The first 10 rows are patterns. Each new row is the sum of 3 different patterns, raised or lowered, with some noise. Before adding, each is slid sideways (what falls off one end comes back at the other) and multiplied by a number that may be negative. Names go in the order of the patterns.
(in the rows, 128 means zero)
Known rows, each followed by the names of its patterns:
[154 152 117  88 155 120 130 133 128 137 138 150  80 131  98 111 148 147
 119 135 144 142 113 129 138 115 145 111 128 111 168 121 138 127 133 125
 136 158 151 101 131 122 131 112 130 137 142 146] -> rakav
[139 123 124 108 150 109 130 124 117 109 116  99 119 120 130  98 103 137
 161 139 130 132 112 123 102 119  97 120 129 117 124 122 142 139 111 122
  97 142 127 144 156 113 116 143 135 135 126 144] -> sepi
[135 139 120 142 104 112 122 112 105 129 149 127 123 133 121 116 137 133
 139 109 131 152 121 136 141 120 109 123 122 159 141 112 124 132 104 116
 137 121 160 145 135 157 155 126 127 137 148 115] -> nub
[122 137 129 138 116 125 115 107 143 150 114 142 108 130 136 102  96 134
 151 137 134 124 139 106 134  88 135 150 159 106 103 112  95 128 160 138
 141 118 101 134 143 112 134 107  96 107 116 133] -> remef
[117 122 126 103 139 138 108 112 154  98 139 143 122 121  99 107 177 121
 161 141 124 127  96 136 149 120 144 114 143 115 121 135 147  94 118 114
 128 123 125 143 131 100 122 126 127  99 135 152] -> foti
[146 125 168 122 155 125 146 126 139 125 144 133 138 126 132  94 116 118
 118 146 111 157 157 127 129 122 124 137 133 137 109 112 127 144 142 110
 111 134 167  98 160 126 117 142 106 128 150 142] -> zako
[125 135 136 137 147 134 136 113  84 149 119 131 129  99 117 125 128  74
 117 115 145 113 123 142 119 115 112 134 150 108 117 115 134 131 155 127
 111 117 113 133 110 114 140 160 100 131 165 118] -> tesi
[147 118 132 139 140 126 148 144 125 102 126 136 119 130 131 106 127 121
 124 122 116 159 126 144 113 131 151 133 114 109 147 119 128 149 107 129
 124 146 120 137 125 128 124 130 134 125 166 133] -> fumom
[131 126 122 140 124 132 132 141 105 126 126 132 130  98 147 123 150 146
 131 129 123 149 129 100 128 125  97 159 124 133 151 135 127 119 149 117
 124 130 127 148 136 154 114 102 117 130 146 132] -> Mim
[121 136 112 132 141 128 137 132 141 121 153 144 134 105 105 131 108 118
 130  93 134  99 171 131 121 101 130 155 148 131 117 167 133 134  96 139
 130 136 152 141 128 133 160 126 152 166 126 134] -> Moza

New rows, each followed by the names of its patterns:
[158 131 110 128 148 151 137 148 105 104 104  99 125 125  96 114 121 120
  93 134 153 102 127  94 127 104 168 140 127 101 141 142 129 148 159 108
 109 112 106 148 117 118 126 129 110 123 103  85] -> rakav sepi nub
[ 91 114 130 144 132 109  95 125 105 132 104  94 107  95 102 117 113 125
 161  76 119 122 122 100 115 112  98 123 140 134  98  68 128 109 122 109
  85  86  92 129 105  91 117 131  82 110 114 105] -> rakav tesi Mim
[163 125 131 123 154 140 146 167 142 144  94 102 146 124 137 133 129 130
 154 141 115 132 108 105 116 150 107 117 131 102 116 118 185 109 133  88
 113 131 185 119 142 174 140 148 117 161 147 115] -> rakav nub Moza
[129  97 132  92 116  97 121 171 170  92 120  97  88 117  94 146  95 104
 141  89 109 111 126 144 100  89 144 156 123 110 133 104 100 115 158 123
 145 123 131  84 111 131 147 132 138  82  94 111] -> sepi remef foti
[133 130 129 146 159 144 133 121 137 108 113 144 156 132 106 153 130 150
 161 156 143 116 138 135 137 120 106 128 131 122 138 124 150 126 115 125
  98 138 131 143 132 144 131 122  91 125 105 141] -> sepi zako Mim
[128 104 101 106 117 123  82 119 118 151 118 113 105  99  79 113  92  85
 120  88 107 117 133 122 107 144 101 112 108 136 129  99 132  97 113 118
 151 141 130 130 125 102 159 107 144 108 114 127] -> sepi fumom Moza
[108 135  98  96  81 136  97  97 129 112 140  53  94 133  82 146 136 101
  95  95 115 100 107 129  98 131 102 105 101 154  73 108  92 120  91 105
 141 147  84 108 121 120  78 143 139 129  93 125] -> rakav foti Moza
[104  87  96  59  91  79  98  69  87  93  30 107  82 102  96  69  57  60
  87  99  99 133  83 132 115 113 106  67 141 100  56 110  66 126  94  72
  64  89 123 113  79  74  88  98  96  39  74 176] -> sepi remef zako
[127 121 126 151 105 148 162 137 139 137  91 169 128 123 122 129 144 136
 142 110 149 139 128 140 153 136 183 141 127  85 155 158 141 175 108  96
 118 107 115 172 144 121 140 130 164 140 159 133] -> nub remef Mim
[141 113 114 113 149 139  77 121 117 133 160 124 118 126 138 139 115 100
 140  91 108 137 133 155 145 112  96 101 130 112 135 105 134  97 132 115
 148 136 136 115 134 122 175 135 127 126 110 162] -> zako Mim Moza
[153  98 112 150 141 158 142 147 142 133 145 106 145  97 118 180 202 139
  79 144 114 117 129 165 144 179 100 121  83 197 141 167 171 132  88 159
 155 172 139 135 118 139 115 177 175 165 161 175] -> rakav remef foti
[129 139 156 125 107  93 103 101 146 143  89 110 137 138 117 151 132 144
 116  91 145 110 110 126  97 141  86 174 143  97 109  82 141 134 124 113
 143 135 138 100 141 118 132 157 135 129  99 166] -> sepi nub Moza
[107 139 147 128  96 120 111 151 141 136 175 126 155 136 157 168 112 142
 150 134 110 116 176 105 117 136 133 108 158 108 117 113 118  86 109 115
 141 107 140 126 170  89 107  67  95 147 146 144] -> sepi foti Moza
[157 171 127 152 187 154 133 117 148 179 146 212 164 163 163 148 170 183
 157 176 136 135 147 152 165 188  98 138 131 139 129 151 151 163 117 146
 151 141 125 151 191 144 149 144 127 175 175 160] -> sepi foti tesi
[140 122 127 119 137 137 140 120 133 130 169 155 105  90 120 115 158 153
 140 132  78 117 161 138 137 168 134 120 134  95 106  82 107 107 179 134
 132 113 138 144 120 110 105 184 116 188 156 148] -> rakav nub Mim
[173 191 121 110 160 142 141 183 145 131 142 145 173 180 103 166 122 110
 114 156 168 113 147 154 141 141 131 131 131 148 160 185 150 147 148 155
 151 122 153 178 190 158 152 161 136 139 116 161] -> remef foti tesi
[104 105 179  88 134 145 159 138 113 145 128 148 119 126 103 115 135 133
 137 115 149 130  96 118 101 146 133 129 138 114 113 125 137 145 142 140
 151  98 135 134 141  91 136 121 121 123 130  82] -> sepi foti fumom
[118 177 161 184 184 168 117 189 149 165 181 148 171 139 142 164 171 193
 152 155 125 120 189 153 154 177 132 176 120 101 162 146 194 115 169 179
 183 157 127 147 144 177 174 182 168 191 135 104] -> sepi remef Mim
[125 118 125 134 140  84 125 135 156 157  93 151 145 141  96 112 137 107
 135  95 122 122 170 134 110  92 102 116 104 119 128 161  88  73 153 127
 136 126 169 144 128 140 101  98  76 127  77 120] -> nub tesi Moza
[118 107 146 138 108 124 132 143 119 128 152 124 174 127 132  69 124 144
 156 141 106  88 101 117 103 138 111 122 146 116 144 126 134 147 119 100
 105 119  87 133 134 124 135 118 115 121 117 131] -> remef fumom Moza
[143 157 179 166 152 171 168 159 203 167 164 170 169 185 210 212 211 155
 184 179 199 147 162 220 198 205 194 204 168 124 221 189 190 167 154 210
 204 202 104 198 109 163 214 194 194 181 191 191] -> rakav zako tesi
[ 54  92  85  64  63  94  60  76  98  71  49  84  71 103  60  99  92  71
  52  54  87  85  88  89  76  71  58  35  89  48  83  65  62 110 128  83
  77  83  92  75  63  68  36  95  75  56  44  85] -> sepi nub zako
[136 109  94  57 116 142 154  80  98 123  97 130 158 138 102 120 105 117
 113 104 112 109 104  86 112 163  82 139 120 143 108 111 116 142 124 190
 131 145 107 113 150 120  86 132 152 134 123 114] -> sepi remef foti
[101 123  96 117 110 146 162  77 150 127 111 140 151  98 138 167 110 143
 163 155 117  54  72 187 111 147 146 147 128 118 135 130 123 137 125 152
  85 140 134 170  97 122  96  96 169 139 131 108] -> sepi foti tesi
[186 135 166 145 183 168 146 148 137 155 107 136 141 150 138 170 138 131
 146 178 160 126 149 186 164 169 169 113 160 142 153 195 158 163 162 114
 124 117 178 113 167 143 176 181 165 152 156 132] -> nub zako fumom
[ 80 144  95  85 120 121 114 153 131 136 120 106 142 128 158 103 107 116
 170  97 122 153 121 125 149 138 127 118 113 138 110  73 156 151 129 117
 119 128 111  73 135 100 153 128  92  98 159 159] -> rakav remef tesi
[128 155 113 135 142 101 136  89 144 121  97 141 122 132  97 119 137 114
 143  89 137 119 112 187 106  93 131 132 110 134 160 143 124  85  96 126
 106 106 154 122  86 109  66  82  94 102  93 103] -> sepi nub fumom
[147 172 161 130 112 157 177 146 169 144 133 157 152 128 186 155 112 145
 153 156 154  96 161 138 161 166 165 186 136 144 156 128 148 136 140 169
 147 123 176 155 146 127 165 153 133 144 168 160] -> nub foti Mim
[117 162 131  90  95 115  95  86 140  83 149  97 148  99  79  71 118 141
 130 121 145 130 126 126  81 143 119  88 103 100 117 104  78 152 112 168
 146 105 109 110 148 141  72  62 130  51 155 121] -> remef zako Mim
[153 135  95 123 143 108 149 151 169 145  85 124  98 108 122 133 186 107
 124 128 134 144 117 130 119 182 110 180 136 116 117 142 133  99 119 179
 137 128 162 119 143 116 138 104 141 147 112 130] -> rakav foti Mim
[116 110 162 136 139 172 137 111 127 143  99 103 116  92 149 127 120  81
 148 112 140 182 105 166 144 143 140 162 119 122 181 140 131 128 140 116
 119 155 167 139 115 120 142 151 156 155 138 122] -> nub tesi fumom
[ 92 138  68  39 140  90 126  96 107  82  98  93 110  98 113 111 122 113
 114  88 109  60 135 114 102  72 118 109 105 109 120 118  90  64 111 126
  91  98  97  69 124 107  73 108 105 102 116  97] -> remef foti tesi
[143 187 187 189 105 171 185 165 164 184 185 168 198 166 171 193 144 167
 144 192 132 160 180 160 167 118 155 188 191 191 178 151 140 138 145 175
 174 137 155 148 196 166 180 157 133 173 163 170] -> foti tesi Moza
[121 130 155  81 124 164 128 142 158  98 109 158 117 122 129 154 113 138
 149 133 137 104 110 108 150 164 122 127  69 110 132 126 129 105 154 131
 104  84 164 115  99 131 130 135 102 135  80 104] -> nub tesi Mim
[ 98 123 167 155 166 148 121 162  98 167 187 156 166 123 165  95 148 128
 128 115 131 142 131 148 142 144 132 100 134  99 110 127 122 157  61 199
 106 109 127 134 165 142 139  85 168 154 102 101] -> foti zako Moza
[133 185 190 116 179 136 142 173 158 137 141 180 162 133 155 194 146 131
 138 155 133 212 146 163 132 174 139 166 182 186 109 149 147 124 134 112
 184 158 176 180 178 127 100 197 169 133 151 159] -> rakav fumom Mim
[144  63 127 119 138  95 120 140 133 103 153 135 113 125 121 106  92 105
 112  96  97 152 173 126 110 121 110 145 111 125 148 149 114 179 136 120
 109 163 128 115 112 123 146 102 145 109 157 113] -> rakav sepi fumom
[129 137 107 111 125 111 121 123  94 139 158 114 137  92 143  71 148  88
 145 126 130 112 130  99 128 155 119 128 193 128 150 148 123 135  96 109
 119 130 126 144 111 144 138 137 105 115 101 106] -> remef zako Moza
[145 112 143 140 143 144 141 140 106 131  74 123 130 144 146 100  83 136
 110 104 135 116 130 109 151 120 114  63 129 113 155 113 109 145 139 100
 133 114 105  93 107 105 103 122 131 145 105 117] -> rakav zako tesi
[164 124 110 114 123 103 100 114 111 110 103 123  97 107 112 122  98  79
 154 152 123 102 110  86 128 117  84  87 158  94 127 152  89 126  98  75
 158  96 168 117 138 142  81 123 137 115 123 116] -> sepi foti Mim
[ 99 114 113  97  90 115 122 123 153  97  98 110  94 107  86  98 141 147
  68 127 150  91 100 123 132 129 144 108 125 116  70 135  97 127 123  88
 112 123 102  52  88  81 113  85 115 127 111  98] -> nub tesi Mim
[139 121 119  95 141 105 135 114 133 105 105 136 172 120 129 141 141 125
 128 139 111 126 156 157 123 141 134 141  95 132 102 144 133 156 157 139
 171 107 154 140  99 162 147 145 101 137 152 124] -> sepi fumom Mim
[ 61 126 127 142 112 112 138 127 102 130 158 153  94 122 115 120 135 169
 131 136 121 124 121 146 139 130 109  73 126 137 116 123 122 140 133 176
 129 133  93  89 149 120 139 122 146 105 125  86] -> sepi tesi Moza
[125  98 108 126 111  91 162 140 140 100 138 158 127 119 104  95 122 117
 151  84 130 141 118 101 188  92 136 116 122 124 116 157  97 132  99 138
 172  96 126 120 148 146 104 115 100 157 125 157] -> rakav fumom Mim
[ 86  34  94  57 122 105  91 119  78  55  88  53  98  22  67  51  90  85
  99 100  84  59  89  70  79  69 132 124  92 122  26 108  49  28  73 104
 110 104  95  89  80  88 116  47  89  82 130  75] -> rakav remef zako
[144 143 134 112 139 131 114 120 120 123 142 114  79 132 128  98 133 128
 128 122 151 115 124 119  99 142 104 130 141 124 123 143 109  77 119 118
 156 139 118 124 102  94 108 128 132 138 113 119] -> nub tesi fumom
[122 102 114  71 130  91 159 127 111 134 151 127 106 132 158 101 148 135
 106 128  87  82 118 108 106 125 129 120  81 136 109 120 117 109 134 117
 106 106 136 125 134 114 103 128 112 149 125  99] -> nub zako fumom
[174 116  92 114 137 110 121  80 136 135 122 143 156 174 138  96 157  97
 122 119 162 119 107  69 137 132  94  99 123 165 100 113 143 104 103 130
 149 104  82 118 122 118 146 127 100 133 127  86] -> nub foti Moza
[184 154 122  85 161 129 142 161 126 141 144 176  89 130 141 113 171 160
 132 130 147 169 121 120 145 126 122 153 141 124 173 116 144 112 146 123
 116 165 135 147 143 142 109 100 145 155 162 144] -> rakav Mim Moza
[112 149 126 150 128 143 130 120  87 175 126  70 145 148  95 119 114 107
 150 118 128 192 143 141 130 132 178 114 140 112 175 160 142  87 121 111
  76 138 176 149 127 105 126 132 156 117 135  77] -> nub remef tesi
[121 126 140 134 101  61 157 150 100 116  68 101 101  89  75  90 118 112
 141 141 114 100 103 141 133 140  88 152 112 132  87 148  90 103 121 107
 131  91 154 141 160 129 109 145 105 121 110 108] -> zako tesi Moza
[132 139 129 176 162 115 125 148 154 130 135 147 171  97 158 138 116 155
 147 127 163 153 117 165 137 115 143  61 139  84  83 123  93 156  47 146
 127 127 101 115 178 144 115  89 199 162 126  86] -> foti tesi Moza
[165 111 124 178 108 123 139 116 132 175 155 139 153 138 113 195 171 145
 113 178 165 166  54 154 116 145 176 172 190 126 108 168 135 183 128 156
 149 148 131 136 161 128 132 165 169 114 159 191] -> rakav foti Moza
[102 146  98 116 126 100 125 121 125 148 153 136 118 109  99 103 140 155
 145  99 127 148 111  92 187 137  96 153 110 143 102 109 117 128  99 112
 150 106 139 104 125 157 152 122 119 164 129 144] -> remef tesi Moza
[153 151  96 133 106 162 174 158 141 161 145 183 127 169 117 128 162 127
 137  98 161 132 150 105 144 124 163 159 176 122 122 134 143 127 133 151
 138 127 166 164 121 112 165 144 133 129 134 157] -> rakav fumom Moza
[122 140 123 157 144 176 119  80 134 108 126 107 138 140 102 139  87 133
  67 138 172 130  85 103 114 121 109 105  80 140  80 160 136  98 116  90
 134 186 119 138 177 144 143  40 141 138 124 145] -> rakav foti Moza
[101 108 105 133  97 128 130 132 137 165 134  53  71 139 141 115 125 130
 121 132 128  86 143  91  82 132 143 119 147 114 139  96 130 153 103 131
 112 162  89 140 141 122  95 156 122 139 180 154] -> rakav tesi Mim
[135 106 122 118 105 127 145 133  94 127 126 156 114 158 139 134  80 107
  84 133 134 143 158 133  80 156  93 160 103 132 140 145 101 142 120 129
  97 108 130  93 159 127 133 122 133 163 118 116] -> remef foti zako
[ 88 108 103 160 147 139 121 132 116 102 105 102  91  98 136 170  80  78
 141  94 149 119 102 123 184 122 118 100  93 103  90 153  96 148 137  97
  78 139 140 137 144 129  51 125 100 144 128  93] -> rakav remef Mim
[111  60 118  65  96  94 135  95 102  93 117  96 101 112 153  82 110 115
  80  99  81 101 108 123 126 125  84  65 120 107 136 109 102  93 124 140
  65  76 109  75 116 110  84 127 107  99  82  76] -> rakav zako fumom
[163 122 163 132 118 117 129 149 126 178 127  99 144 125 129 144 127 150
 132 108 148 163 148 173 143 131 124 104 124 143 132 152 190 110 112 179
  95 141 133 116 150 178 135 116 103 105 151 112] -> nub remef tesi
[113 134 127  79 151 125 132 115 149 114 150 164  93 149 112 108 223 119
 165 142 149 131 110 156 167 124 144 114 129 109 113 152 144  82 108 107
 112 111 139 155 126 111 165 142 133 134 135 164] -> sepi foti fumom
[139 145 134 170 101 127 131 143 161 154 150 113 149  93 142 142  99 139
 105 155 133 116 113 100 153 144 132 130 153 151 148 111 155 119 144 152
 150 144 105 126 134 182 184 117 120 138 157  96] -> remef zako Moza
[154 133 101 120  74  86  97  87 101 134 142 107 110 110 126 107 128 142
 157 125 152 132 155 130  97 109 133 138 129 159 103 132  99 143  80 100
 134 137  92 118 114  91 136 144 128 154 127  90] -> sepi nub remef
[142 142 136 120 107 146 124 102 137 103 134 123 164 117 131  76  94 157
 129  84 130 126 107 110  81  94 115 108  73 134 110 133 110 157 114 138
 147 117 126 146 159 118 106 120  86 117 136 130] -> sepi nub fumom
[135 149 128 145 156 122 137 161 133 129 144 145 153 180 147 157 119 109
 139  97 141 119 149 141 142 130 126 132 106 106 151 151 102 136 142 109
 148 112 182 131 144 111 106 149 161 145 128 145] -> rakav fumom Moza
[124 165 117 121 142 165 129 178 155  87 151 111 111 177 151 137 138 187
 146 139 134 181 127 162 143 133 132 175 115 147 104 136 112 142 180 136
 144 153 127 123 128 151 161 152 148 137 138 131] -> rakav zako Mim
[157 123 164 129 115 143 120 116 140 160 152 186 171 129 120 165 152 162
 137 169 162 149 169 101 123 123 163 162 143 128 139 100 151 111 157 133
 151 120 160 146 130 150 124 162 126 149 118 145] -> sepi remef Mim
[138 169 189 118 149 115  99 158 184 168 148 117 109 124 152 127 161 150
 103 103 130 138 127 142 138 157 120 130 151 138 155 158 134 156 115 160
 175 135 128 136 189 130 116 150 155 134 168 102] -> remef foti zako
[137 146 108 113 104  70 113  48 112  99 127 129  77 120 132  76 142 105
  96 100  90 130  87  96 119 101  93  57  78  93 145 120 145 114  72 113
  81  92 143 127 114 116 115  95 157  87  95 109] -> remef zako Mim
[179 193 155 146 168 179 191 175 109 113 164 166 138 181 168 130 181 160
 170 174 106 187 108 144 157 160 226 137 123 128 130 169 150 166 131 141
 134 179 143 175 152 173 131 157 152 176 196 175] -> sepi foti fumom
[142 124 125 157 133 154  79 162 150 119 142 123 137  94 117 143 105 133
 112 103 111 136 149 147 114  91 129 127  90  91 108 118  77 168 141  95
  68 104 126 144 116 120 183 100 138  83 127 143] -> tesi Mim Moza
[146 146 145 136 118 115 123 131 144 133 143 127 148 145 135 153 103 168
 127 148 174 143 131 165 134 135 131 153 150 143 143 119 149 104 125 129
 111 101 148 115 134 111 150 124 113 143 149 174] -> sepi nub fumom
